The rows of a group lie close to one hidden flat surface of 13 dimensions, which passes through zero. Surfaces can cross.
Known rows, each followed by its group:
[ 0.65  0.72 -4.22 -0.79 -0.47  1.52 -3.21  1.24  3.04 -0.95  2.99 -2.32
 -1.84  2.94 -1.53  0.49 -0.27 -1.07 -0.87]  (1)
[-0.43  2.00  2.57  4.36  1.61 -3.22 -0.80  3.17  2.00  1.28  0.08 -0.15
 -0.09  1.49  5.05  3.35  0.71 -0.26 -1.74]  (3)
[-2.16 -0.84  1.21  2.38  2.87 -1.90 -0.82 -2.12 -3.54 -4.53  0.74  2.99
 -0.16 -1.22 -0.34 -0.60 -1.54  1.67  2.67]  (0)
[ 1.86 -1.05  2.19 -1.60  1.79 -2.15  3.01 -0.31 -4.20  1.00 -3.16  2.00
 -1.90 -2.21 -0.21 -0.95 -1.33  3.67 -2.11]  (1)
[-2.64  0.75  4.34  1.71 -0.50 -0.19 -1.18 -3.48  0.72 -3.69  3.66  0.86
  1.26 -0.34  1.20 -3.30  0.68 -1.99  4.99]  (1)
[ 1.46  3.01  0.30  0.27  1.18 -0.98 -0.24  6.16  0.07  4.42  1.52  0.53
 -0.62  1.08 -1.38  0.63  0.86 -0.19  1.68]  (0)
[-0.52 -1.15 -0.24 -2.01 -0.74  2.05 -4.23 -0.37  2.43  3.21 -0.02  2.57
 -3.82 -2.74 -0.26 -3.45  1.45 -3.45 -3.24]  (3)
[ 2.86  0.84 -0.58  0.08 -3.04  1.62 -1.29 -0.07  2.76 -2.19 -4.53 -0.53
 -2.64 -1.37  5.68  2.97  3.86 -2.42  2.12]  (1)
[ 2.15  0.37 -2.64 -1.71 -3.27  1.44  2.61 -1.46 -1.24  0.21 -0.85 -3.39
 -2.47  1.89 -0.44 -1.85 -0.84  2.50 -0.57]  (3)
[-0.88 -1.23 -3.18 -3.29  0.80  1.04  2.51  1.16 -0.35  0.21 -3.20 -2.11
  2.59  0.58 -2.33 -0.67  0.13 -0.62  1.19]  (1)
[ 1.27 -1.21 -2.59  0.82  1.86  1.39  0.35 -0.56 -1.43 -2.17  0.53  0.15
  1.21  0.48 -2.05  4.97 -2.06  1.03  0.59]  (1)
[-2.85  0.59 -0.98 -2.66 -0.45 -0.79 -1.37 -0.53 -1.54 -5.91  1.00  1.74
  1.79 -0.39 -1.93 -4.14  2.59  0.00  7.12]  (1)
[ 1.63  2.70  2.60 -0.10 -3.48 -0.09 -3.88  4.30 -2.38 -1.34  4.74  2.42
 -0.46 -0.72 -1.10  1.22  1.58  3.86 -0.39]  (3)
[-3.80 -0.66 -2.21  5.56 -2.98 -1.49 -0.80  1.94 -0.96  3.48 -1.31 -0.59
  3.51 -0.17 -3.06 -4.37  0.80  2.28  0.59]  (0)
[ 2.77 -3.32 -1.59  2.48 -0.84  0.71 -2.81 -3.08  1.57 -1.15 -1.83 -0.77
 -0.65 -1.24 -4.79 -2.14 -2.48 -1.80  0.34]  (1)
[ 1.19  2.94  0.29 -2.12  0.41 -0.16  0.24 -2.04 -0.86 -3.41  4.42  1.77
 -0.78  4.17 -3.96 -0.97 -2.45 -0.40 -2.46]  (2)
[-0.75 -0.77 -1.59 -0.24  1.47  1.16  2.46 -0.22 -5.10 -1.66  1.93 -0.12
 -1.73  0.16  1.75  3.01 -1.64  4.72  1.27]  (2)
[-0.12 -1.56 -3.86 -0.94 -0.39  2.59 -5.23  0.70  3.02  3.70  1.60  2.29
 -2.62 -2.57 -0.43  0.10  1.79 -2.83 -2.25]  (3)
[ 0.39  1.40  4.77 -0.98 -0.15 -1.34 -2.20  2.70 -3.64 -4.53  3.20  1.47
  0.01  0.17 -1.03 -0.61 -0.60  3.38  1.85]  (3)
[-3.03 -1.26 -1.81  1.91  1.07 -4.94 -1.10  1.89  3.73  5.90  1.43 -3.27
  1.72 -0.05 -0.61 -4.07  0.01  0.80 -0.91]  (0)
[ 1.01  0.24  0.59 -0.40  0.31 -1.12 -0.99  4.68 -0.45  1.97  0.75  0.81
  0.64 -1.40  1.34  3.71  2.40  2.59  0.88]  (0)
[ 1.05  0.66 -1.03 -3.02  0.77  0.54  2.36  3.27  4.70  4.26 -2.34 -3.97
  2.36  2.88 -1.65 -1.00  0.07 -4.17 -0.05]  (1)
[-1.63 -2.13 -1.34  2.77  2.09 -4.85 -0.66 -0.49  4.32  1.28  3.07 -4.80
  1.47  1.81  2.01 -0.15 -1.20  1.52  0.44]  (3)
[ 1.59 -0.39  2.25 -4.52  1.46  0.24  2.27 -1.32  0.64 -1.03  0.77 -0.53
  1.77  0.10 -0.44  1.37  0.20 -1.54  1.28]  (0)
[ 4.95 -1.27 -4.57  2.12 -1.31 -3.76 -4.82 -0.86  2.94 -1.22 -2.71  0.56
 -2.20 -0.37 -4.56 -0.94  0.05  0.45 -1.78]  (1)
[-1.99  3.11 -5.36  0.08 -0.07  2.27  0.35 -0.41 -0.71  0.05  0.90  0.05
 -2.50  4.01 -2.34 -2.59 -1.27 -1.55 -0.57]  (0)
[-2.45 -1.33 -2.46 -1.47  2.54 -2.97  1.13 -2.43  1.01  2.42  4.20 -0.08
 -0.36 -1.93  2.80  0.62  1.58  2.19  2.04]  (2)
[-1.81  5.14 -0.89  2.21 -0.81 -0.04  0.27  1.61  1.34 -2.01 -0.69  0.28
  0.20  4.95  1.92 -0.73  1.30 -3.25  1.28]  (1)
[-1.12  1.31  1.94  0.74  2.65 -1.28 -0.76  0.00  0.99  1.34  4.29  2.44
  0.00  0.43 -0.15  0.13 -0.90 -1.24 -0.85]  (1)
[ 3.34  2.96  3.28  1.47  1.77  0.10  2.99 -1.12 -1.89  1.78 -0.80  4.20
 -4.00 -0.63  3.62  2.31  0.37 -1.64  0.82]  (2)
[ 1.97  2.00 -2.24  6.27 -5.80  0.97 -2.78  1.67 -0.42 -1.17 -0.70  1.90
  1.52  0.26 -0.18  3.86  2.81  1.41  0.05]  (2)
[-4.45  0.21 -1.18 -3.99  0.35  0.68  1.00  0.27 -1.62  2.47  4.45  4.31
  5.46 -1.52 -1.08  2.49  2.41  0.84 -1.32]  (0)
[ 1.13  5.02 -2.83  1.24  1.45  1.48 -0.41  2.81  1.10 -0.94 -2.65  1.96
 -0.71  4.84 -2.78  0.51  0.17 -5.60  1.62]  (1)
[-2.50 -3.66  3.90  0.41  2.59  2.16 -1.13  2.49 -3.71  1.48 -1.81  0.18
 -1.54 -4.30  0.54 -4.56 -1.20  0.30  4.66]  (2)
[ 0.45 -0.57 -3.48  0.19  5.01  0.56  1.21  1.77 -0.98  5.51  3.69  0.43
 -3.10  0.29 -0.89 -0.14 -1.40 -0.25  3.08]  (3)
[ 2.00  3.46  1.55  3.43 -0.20 -0.63 -0.28  1.39  2.75  1.06 -0.57  1.63
  0.74  1.50  1.07  2.18  1.54 -4.19  1.36]  (1)
[ 0.16  1.22  3.13  1.53 -4.16 -1.13  0.97  1.41  1.16  2.54 -1.18 -3.61
 -0.25  2.26  1.74 -3.12 -1.02  1.59 -5.87]  (2)
[-0.62  2.25  0.50  3.47 -3.23 -2.23 -2.84  2.57  3.54 -0.88  1.58 -3.72
  1.22  4.40 -0.04 -1.75 -0.62  0.14 -2.67]  (2)
[-3.80 -2.19 -0.36 -1.92  3.97  0.65 -2.90  2.80 -0.03 -1.92 -1.05  2.07
  4.04 -1.41 -1.71  0.95  0.59 -2.22  2.92]  (0)
[-0.52 -4.56  3.61 -2.13 -1.24 -1.53  2.22 -4.34  0.03  1.87 -1.83 -1.14
  2.31 -4.50 -1.36 -4.72 -0.17  1.33 -0.08]  (3)
[-4.37 -0.94  3.80  0.15  2.62  1.49  1.11 -3.19 -2.11 -7.29  2.99 -1.69
  2.33  3.80  0.91  0.66 -5.14  0.38 -2.81]  (0)
[-0.22  0.29  0.16 -2.16  3.86 -1.61  0.59  0.21  1.33  0.71  5.04 -3.97
 -3.83  2.19  2.82 -0.28 -2.48  1.44  0.43]  (2)
[-5.87 -1.31 -0.96  3.60  1.36  2.35  0.65 -5.17 -1.36 -0.78 -0.88  0.68
 -0.62  1.86 -1.14 -5.43 -4.35 -2.75 -2.31]  (2)
[-0.78 -1.87  0.76  0.67  0.70 -2.50 -1.91 -0.70 -1.55  1.65  3.05  0.86
 -3.54 -2.26  0.24 -4.89 -0.36  2.75  1.88]  (3)
[ 3.25 -1.87 -1.25 -2.39  0.96  3.85  0.02 -2.31  1.08  3.33  1.49  1.52
 -1.32 -2.18 -2.90  2.84 -1.42 -2.62 -1.63]  (2)
[ 0.71  0.80 -2.33 -1.88 -0.61 -0.61  4.15  1.02  2.78  3.69 -4.35 -1.93
  2.79  0.95 -0.49 -0.50  2.47 -2.81  2.17]  (3)
[ 0.72  0.61  0.92  0.33  0.74  2.59  2.43  3.45  0.27  6.06  3.35 -2.13
  2.89  0.70 -4.00 -0.91 -1.03 -0.94  3.83]  (2)
[ 0.97 -1.70 -1.82 -2.25 -4.47 -0.68  0.32 -3.24  0.66  1.46  1.93 -1.19
 -0.36 -2.32  2.11  1.70  2.30  4.08 -3.49]  (0)
[ 0.86 -1.18 -4.01  0.87 -1.68 -2.24 -1.28  1.22  4.41  3.88  1.17 -5.28
  0.43  0.87 -2.66 -2.47 -0.12  1.00  0.74]  (0)
[-3.34  0.74  1.43 -0.14  2.45 -3.91  3.21  0.32  3.23  3.08 -2.05 -1.95
  4.00  1.96  2.56 -1.34  1.00 -2.54 -0.30]  (2)
[ 1.71 -0.65 -0.42 -2.36 -0.21 -4.75 -2.23 -2.71  2.95 -3.70  4.07 -1.69
 -1.00  0.59  1.16  0.99  0.32  2.45 -1.60]  (2)
[ 2.02 -1.88  0.33 -2.23 -0.40  4.81  0.73  0.94 -0.11  0.82 -3.19 -1.77
  0.11 -1.21 -1.05  2.16 -1.08 -1.09 -1.45]  (3)
[-3.79  2.34  3.69  2.17  3.90 -3.32 -1.07  3.68 -0.65 -0.16  2.17  2.47
  0.47  1.57  4.51  2.55 -0.30  0.60 -2.65]  (3)
[ 3.19 -1.25 -2.85  4.69 -0.78 -0.08 -1.12 -0.62  2.82  4.02  3.48 -2.80
  0.08 -0.11 -2.31  3.04 -1.80  1.24 -0.13]  (0)
[ 2.91 -1.66  6.71  0.93  2.19 -0.99 -2.28 -3.97  1.05 -5.21  0.20  1.18
 -2.78 -2.27  1.88  1.17 -2.26 -1.71 -0.68]  (3)
[ 2.44 -0.68 -1.57 -6.11 -1.75  5.12 -1.75  2.60 -1.89 -3.89 -4.49 -0.25
 -2.30 -0.89 -2.15 -1.47  1.81 -1.30  3.23]  (0)

New rows. What belongs after each?
[-1.49 -0.39  0.86  4.29 -1.37 -2.94  1.68 -1.51  0.14  1.97  2.50 -2.63
  2.12  0.28  1.44 -0.58 -0.32  3.22  0.59]  (2)
[ 3.30 -0.50  6.10 -1.27  1.50  0.20 -0.27  1.51  0.57 -0.72 -1.70  1.67
  1.26 -3.03  0.10  3.19  0.54 -1.56  1.70]  (3)
[-3.12  3.38 -2.27  2.87  1.91  0.40  0.81  1.46 -5.01  0.27  1.13  4.09
 -2.23  1.86  1.79  0.21 -0.26  1.08  0.46]  (3)
[-3.17 -1.91  2.83 -2.68  0.83 -2.87  0.19 -1.97  0.61 -1.42  1.40  1.02
  3.77 -2.05  1.68  0.23  1.29  1.59 -0.94]  (0)
[ 0.07  2.48 -5.54  5.88 -1.88 -0.94 -2.39  1.37  2.55  1.37 -0.45  1.26
 -0.40  1.96  1.34  1.56  2.81 -1.84  1.94]  (3)
[ 0.75 -0.43  5.28 -0.15 -2.63 -0.97  0.62 -0.44 -1.09  2.17 -1.01  0.76
  0.09 -1.23  1.17 -1.28 -0.43  1.50 -6.69]  (2)
[-4.92 -0.99  3.74 -4.33 -0.90 -2.59 -1.58  3.65 -0.70 -3.41 -1.09 -1.49
  4.71 -0.30  1.38 -0.68  1.11  3.57 -3.04]  (3)
[ 2.59  2.56  0.02 -2.01 -1.33 -1.58 -2.58  4.51  0.42  0.08  0.43 -0.34
 -4.60  0.28  1.38 -0.98  2.29  1.75  0.53]  (0)
[-0.54  0.25  3.99  6.00  3.73  0.53 -4.62  2.81  0.84  0.43  4.22  0.91
 -1.83 -0.27  1.34  0.78 -2.33 -2.23  3.22]  (2)
[ 1.72  1.60 -4.29 -4.76 -3.97  0.72 -1.28  1.47  0.30 -2.53 -2.22 -1.39
 -1.93  0.15 -0.47 -1.24  3.41  0.68  0.60]  (3)
[ 0.97  0.68  2.69 -3.30  0.21  0.54 -1.02  1.63  0.15 -0.69 -4.58  4.05
  0.43 -0.56 -0.29  2.05  0.92 -2.96 -6.23]  (2)
[-0.07  1.99 -2.06  0.77  2.01 -1.75  3.71  2.71 -1.39 -0.35 -4.51 -0.08
  3.28  1.42 -0.71  1.07  1.50 -0.16  5.33]  (0)
[ 1.27  0.96 -2.70  5.39 -3.00  1.10  0.23 -3.70 -1.59  0.79 -3.26  3.29
 -3.61 -1.14  1.25 -1.61  1.46 -0.95  0.73]  (3)
[ 1.08  0.12 -4.67 -0.86  1.55 -0.42  1.18 -4.08 -0.50 -1.58 -2.18 -0.61
 -5.89  0.54 -0.81 -3.46 -1.65 -0.01  1.93]  (0)
[-1.88 -1.88 -6.14  1.65 -0.21  1.92 -4.51  6.24  2.24  2.24 -4.54 -1.88
  0.18 -0.59  0.26  2.05  1.35 -0.53 -0.82]  (0)
[ 3.91 -2.84  2.73 -0.92 -1.81 -1.61 -0.18 -3.14 -0.28  0.58  2.64  1.56
  0.47 -4.59  0.02  3.62  0.25  4.09 -3.12]  (2)
[-0.97 -0.05  1.50 -2.09  0.39 -2.73  1.78 -2.72 -0.85 -1.13 -1.84  1.14
 -1.67 -0.50  2.21 -3.02  0.45  0.14 -1.47]  (2)
[ 1.78  0.99 -2.50 -0.05 -4.93  2.27 -1.77 -1.36  3.25 -1.49 -2.40  1.14
  1.03  0.15 -1.63 -1.54  3.49 -4.45  1.19]  (0)
[-0.31  0.04  1.99 -1.98  3.50 -2.99  2.97 -4.14 -0.45 -2.61 -3.35  6.31
  5.35 -1.53 -1.38  2.82  1.39 -3.20 -0.69]  (2)
[-3.27 -0.06  3.84  1.97 -3.28  0.60 -2.29 -0.48  0.89  0.78 -0.56  0.10
 -1.34 -1.93  3.89 -4.79  2.07 -1.86 -0.41]  (1)
[ 3.47  1.57 -4.29  0.89 -1.55  1.11  0.55 -2.99 -0.68  0.86  5.71  1.40
  0.69  0.75 -7.97 -1.37 -0.75  0.25  5.39]  (0)
[-5.61  3.33 -2.00  0.01 -2.32 -1.19  3.42 -2.41 -4.31 -1.51  3.76  1.92
  2.23  1.77  1.16 -2.27  2.04  3.69  1.96]  (1)
[-4.38  3.85  2.09 -2.84 -0.83 -1.25  2.82  0.15 -2.93  1.38  0.18  4.26
  1.43  0.39  1.52 -1.35  1.95  0.35 -4.91]  (3)
[-1.56 -3.40 -4.83  0.17 -0.31 -0.48  0.04 -2.17  1.01 -1.25 -4.85 -0.83
  3.79 -2.40 -3.41 -2.29  1.51 -1.03  5.01]  (0)
[ 6.58  1.09  0.76  0.42 -2.62 -1.25  3.18 -6.60  0.74 -1.82  2.27 -0.11
  1.29  0.24 -4.63  0.23 -0.58  0.27  2.44]  (2)
[-2.17  2.43 -3.25  2.12 -1.18 -0.29 -2.45  2.21  0.22 -0.26  2.48  0.52
 -0.04  3.07 -2.21 -0.66 -0.41  0.43 -1.70]  (1)
[-0.91  1.92  0.59 -3.94  0.18  3.46 -0.53 -0.86 -3.52  1.04  2.12  5.68
 -3.86 -1.33 -1.76 -2.12 -0.24 -1.36 -3.27]  (3)
[-1.78 -0.47 -1.70  2.98 -1.16  1.90  1.22  3.09  0.76  4.19 -5.97 -1.85
  2.21  0.78 -0.32 -1.02  0.08 -2.05 -1.28]  (0)
[-0.24 -2.39  0.86  2.20  0.06 -3.90 -2.27 -0.19  2.32  1.50  2.23 -1.08
  0.18 -2.02  2.40  0.45  1.06  2.58 -0.45]  (3)
[ 3.10 -1.06 -2.73 -5.91 -3.28  2.89 -1.16 -1.73  3.35 -0.71  1.43 -1.97
 -1.95 -0.50  1.25  3.05  2.16 -0.55 -3.02]  (0)
[ 0.10  0.73 -0.82 -3.24 -0.57 -3.60 -1.88 -3.04 -0.38 -3.87  2.22  4.27
  0.17 -0.87 -2.16 -1.84  2.33  0.62 -0.28]  (2)
[ 1.72 -1.57  1.15  4.24  2.07 -0.15 -1.32 -1.98 -1.83 -2.11 -2.16  2.31
 -2.59 -2.52  1.03  1.67 -1.48  0.00  1.80]  (0)
[ 3.15  2.16 -0.62  0.31 -0.82 -0.16  1.12  1.58 -0.78  0.44 -3.68  1.04
 -2.19  0.71  0.72  1.18  0.92 -0.49 -0.82]  (1)
[ 1.10  0.65  6.53 -0.73  0.92 -2.01  2.29 -1.25  2.91 -1.83 -0.99 -1.70
  4.12  1.09  1.81  1.03  0.12 -2.88  0.41]  (0)
[ 2.20  1.75 -0.75 -0.81  1.33 -3.17  4.78  0.28 -0.56  2.05  4.09 -4.02
  0.14  3.21 -0.21 -0.51 -1.76  3.74  2.41]  (3)
[-1.84 -0.89  0.53 -1.44  4.25 -3.23  3.12 -2.74 -1.88 -1.32  1.80 -2.26
 -0.78  1.57 -2.56 -5.40 -3.59  2.25  2.89]  (0)
[-3.25  0.75 -2.71  1.34 -4.65 -0.32 -2.47  0.34 -2.45 -1.83 -1.24  3.42
  1.81 -0.67 -0.88 -1.21  3.07  2.31 -2.17]  (2)
[-0.98  2.25 -2.07 -2.51 -4.08  2.11  2.87  1.13 -0.69  3.60  1.24 -1.49
  1.37  1.44 -1.76 -3.02  2.12  0.64  0.99]  (1)
[-2.04 -0.73  1.76  1.42 -0.55  2.22 -2.93  1.57  0.56 -3.65  2.05 -1.58
  2.51  1.71 -0.24  2.17 -1.74 -0.24 -2.12]  (0)
[ 0.90 -1.40  2.24  2.54  1.68  1.85  3.65 -2.04 -1.33  0.09 -3.29 -0.59
  2.28 -0.96 -1.86 -1.16 -1.94 -2.04  5.51]  (2)
[-1.98 -0.05 -0.92 -2.29  0.22 -0.70  2.31 -1.46  2.83  1.49 -3.63 -0.64
  2.64  0.27  0.25 -1.47  1.32 -3.40 -1.68]  (3)
[ 0.31  1.12 -1.20 -4.02  0.09 -0.14  0.71  0.91  2.03  2.21 -0.54  2.53
  3.27 -1.61  0.02  2.47  4.02 -2.34  1.74]  (0)
[ 1.66 -0.04  3.54 -3.89 -2.25  3.01  0.54  1.85 -0.48 -2.50 -2.30  1.91
  5.75 -2.09 -1.66  2.52  3.07 -2.12  3.15]  (0)
[-0.84 -0.56 -2.81 -1.97  3.08 -3.99  1.55  0.53  3.90  3.10  0.83 -2.26
  0.59  0.99  2.38  1.14  1.47 -0.43  0.74]  (3)
[-1.93 -1.57  3.33  1.57 -1.68  0.89  1.14  0.02 -0.49  4.03 -3.97  2.20
  3.17 -4.27  2.47 -0.40  2.68 -1.30  0.16]  (1)
[ 3.23  0.75 -1.99 -2.04 -0.37 -0.52 -0.53 -1.04 -2.14 -7.39  1.09  0.71
 -0.68  1.44 -1.11  4.65 -0.07  3.38  0.85]  (2)
[ 1.88 -0.29  0.38 -1.52  1.30 -0.91  2.49  2.97 -4.66 -0.68 -1.28 -2.43
 -2.78 -0.07 -0.55 -1.35 -1.89  5.17  2.64]  (0)
[ 1.40 -0.23  2.37 -1.30 -0.02 -1.77  0.24  0.83 -0.72 -0.90  0.43 -3.01
 -3.08 -0.84  2.13 -3.17  0.12  2.71  3.47]  (2)
[ 2.97  2.54  0.63 -0.69  0.42  0.58  0.23 -3.21  2.80 -2.65 -0.78  0.80
 -1.07  1.67 -1.61 -0.11 -0.26 -4.99  1.65]  (3)
[-2.34 -1.47  3.27  1.34  2.19 -3.15 -0.05 -3.67  2.09 -1.27  3.73 -0.85
  1.86  0.48  1.67  0.61 -2.14  0.24 -2.60]  (0)
[ 0.63 -1.04 -3.83  0.38  0.36 -4.81 -1.59  1.89  3.94  1.28 -2.42 -1.51
  0.50 -1.86  1.02  0.11  3.65  0.41  3.18]  (0)
[ 1.80 -1.21  3.52 -1.49 -1.85 -1.71  0.61 -3.49 -0.16  1.24  2.26  3.05
  2.87 -1.74 -3.20 -0.39 -0.63  0.81 -5.58]  (2)
[ 0.01 -0.14 -6.87  3.64  1.86  2.22 -1.74  2.32  0.42  3.50 -0.79  2.35
  0.14 -0.68 -1.41  4.65  0.38 -1.16  0.79]  (0)
[ 3.94 -3.91  0.06  2.44  0.91  1.45  1.33 -2.50 -1.87 -0.85 -1.26 -2.96
 -2.00 -2.45 -0.37  2.78 -3.80  3.26  1.11]  (0)
